The rows come from 4 hidden closed curves, with some noise, and rows from the same curve form a group. Each curve winds through 4 dimensions. The rows are also pushed far along 2 directions, which tell nothing about the answers.
In the rows, 128 means zero.
Some rows, each with its group after it:
[143 134 129 100 148 139 105 121 140  99 133] -> z789
[139 150 115 117 130 155 154 142  95 122 134] -> z881
[129 151 110  96 125 152 135 127 120 114 125] -> z789
[173 164 122 104 137 138 118 127 114 129 113] -> z498
[192 183 119 103 147 116 101 112 118 108 135] -> z789
[138 151 107  74 114 120 114 115 144 112 121] -> z881
[160 197 104  78 128 141  99 119 118 114 134] -> z881
[ 91 122 120 122 206 211 199 155  63 124 125] -> z498
[126 182 102  77 194 225 167 135  71  74 151] -> z784
[ 97 126 132 141 125 174 154 153 114 140 135] -> z498
[213 203  94  29 137 113  99  96 143  80 114] -> z881
[165 149 108  60 154 136 135 111 140  83 113] -> z881
[141 161 119 104 174 135 141 117 136 113 127] -> z498
[ 77  71 146 165 136 162 162 145 122 121 138] -> z784
[115 136 129 133 113  94  97 114 156 155 121] -> z789
[ 92  99 132 141 103 119 126 128 149 123 142] -> z498
[ 56 134 108 127 190 220 202 142  73  79 172] -> z784
[134 176 119 113 166 151 116 126 106 125 140] -> z789
[ 72  95 132 137 152 173 154 145 112 121 141] -> z789
[117 126 130 157 142 165 167 144  90 117 149] -> z784
[ 83  94 120 122 116 158 173 149 118 128 126] -> z881
[ 64  26 173 242  87 143 168 182 110 179 142] -> z789
[120 112 143 146  92 140 125 148 143 159 114] -> z881
[148 143 135 148  66 107  97 140 140 170 120] -> z881
[117 138 129 126 114 147 118 122 150 111 140] -> z784
[123  91 139 135 117  99 115 124 138 149 103] -> z498
[ 87 118 132 124 142 208 154 150 111 112 139] -> z784
[ 77  76 125 157 156 169 208 150  73 104 152] -> z789
[138 159 125 108 122 151 118 133 137 129 126] -> z498
[ 65  98 129 141 128 170 158 148 120 123 146] -> z498
[126 133 132 147 106 116 118 117 150 120 141] -> z784
[126 155 112 129 157 140 156 122  97 105 151] -> z784

New rows. What belongs after each?
[134 103 138 148  75 116 127 139 140 144 118] -> z789
[ 73 106 124 149 116 150 163 144 113 147 129] -> z789
[144 110 127 109 133 118 114 123 110 132 103] -> z498
[149 159 129 140 138 124 114 129 112 140 137] -> z789
[145 132 140 150  87 130 112 145 129 155 123] -> z789
[164 121 135 108 107 104 107 118 172 127 101] -> z881
[142 123 121  92 156 136 144 118 138  96 118] -> z881
[145 133 126 129 120  77 105 107 146 127 129] -> z881
[143 175 112 102 146 150 133 122 124  96 151] -> z498
[108  88 127 130 117 136 171 143 127 129 118] -> z881
[ 73 105 123 139 123 154 160 141 116 139 130] -> z789
[161 174 132 123 124 100  64 106 151 136 129] -> z881
[119 133 116 100 124 143 118 124 125 100 142] -> z498
[129 147 131 141 111 121 125 129 161 134 139] -> z498
[139 143 132 141 148 156 142 139 102 127 134] -> z881
[106  81 154 175 101 139 149 154 136 160 115] -> z881
[111 108 140 165 155 134 142 138 104 129 148] -> z789
[185 171 129 108 125 126  97 120 138 126 119] -> z881
[137 119 135 120 110 139 126 135 149 134 110] -> z881
[124 121 131 143 150 156 154 127 113  91 151] -> z784
[125 143 120 129  97 109 110 129 128 145 134] -> z881
[ 92  86 164 228  63  87 102 148 144 205 131] -> z881
[127 122 121 103 116 132 128 122 139 110 122] -> z789
[166 180 106  56 173 180 122 125  94 100 114] -> z498
[168 130 146 140  85 112  91 136 148 143 121] -> z789
[ 72  80 145 212  82 121 164 163 105 197 127] -> z784
[140 120 139 125 140 105 104 109 161 122 118] -> z881
[ 80 112 129 145 185 186 194 152  97 137 129] -> z498
[113  98 126 120  92 125 144 139 147 137 111] -> z881
[106 135 130 142 138 114 113 124 133 148 132] -> z789
[115 142 131 145 103 147 118 145 117 155 133] -> z881
[106 134 121  98 152 157 124 124 131 109 133] -> z789
[145 158 121  96  89  82  70 104 179 149 105] -> z784
[111 110 138 146 102 149 131 151 120 153 120] -> z498
[148 188 113 102 172 139 105 110 106 104 149] -> z881
[138  91 152 155  86  50  81 106 195 155 106] -> z881
[114 116 117 118  99 132 152 141 124 133 123] -> z881
[124 129 144 145 122 110  88 117 155 144 126] -> z881
[167 120 133 134  98  56 101 108 163 137 114] -> z881
[138 144 103  60 182 173 167 120 112  71 126] -> z881
[172 186 120  88  78  95  59 106 180 144 107] -> z784
[ 84  94 137 177  91  93 135 131 145 163 129] -> z784
[121 100 132 143 127  91 132 118 142 128 126] -> z881
[137 101 143 130 108  91  94 116 168 125 123] -> z789
[122 132 108  75 134 157 151 131 128 101 119] -> z881
[ 66  71 153 215 125 116 154 152 112 173 143] -> z789
[ 91  99 129 161 172 151 189 145  90 132 138] -> z498
[ 98 120 129 137  95 121 121 138 138 173 110] -> z784
[ 68  96 130 176 105 141 172 151 103 164 132] -> z789
[120  97 141 172 127  98 148 133 130 154 121] -> z498
[114 118 120 124 181 211 196 155  56  80 158] -> z789
[ 66  83 141 163 111 176 165 164 118 155 127] -> z881
[131 131 133 127 103 142 115 140 132 145 117] -> z498
[171 159 131 117 124 134 107 127 133 130 120] -> z881
[108  88 139 138 113 115 120 128 154 127 125] -> z789
[175 181 124  84 176 131  87  98 142  95 127] -> z881
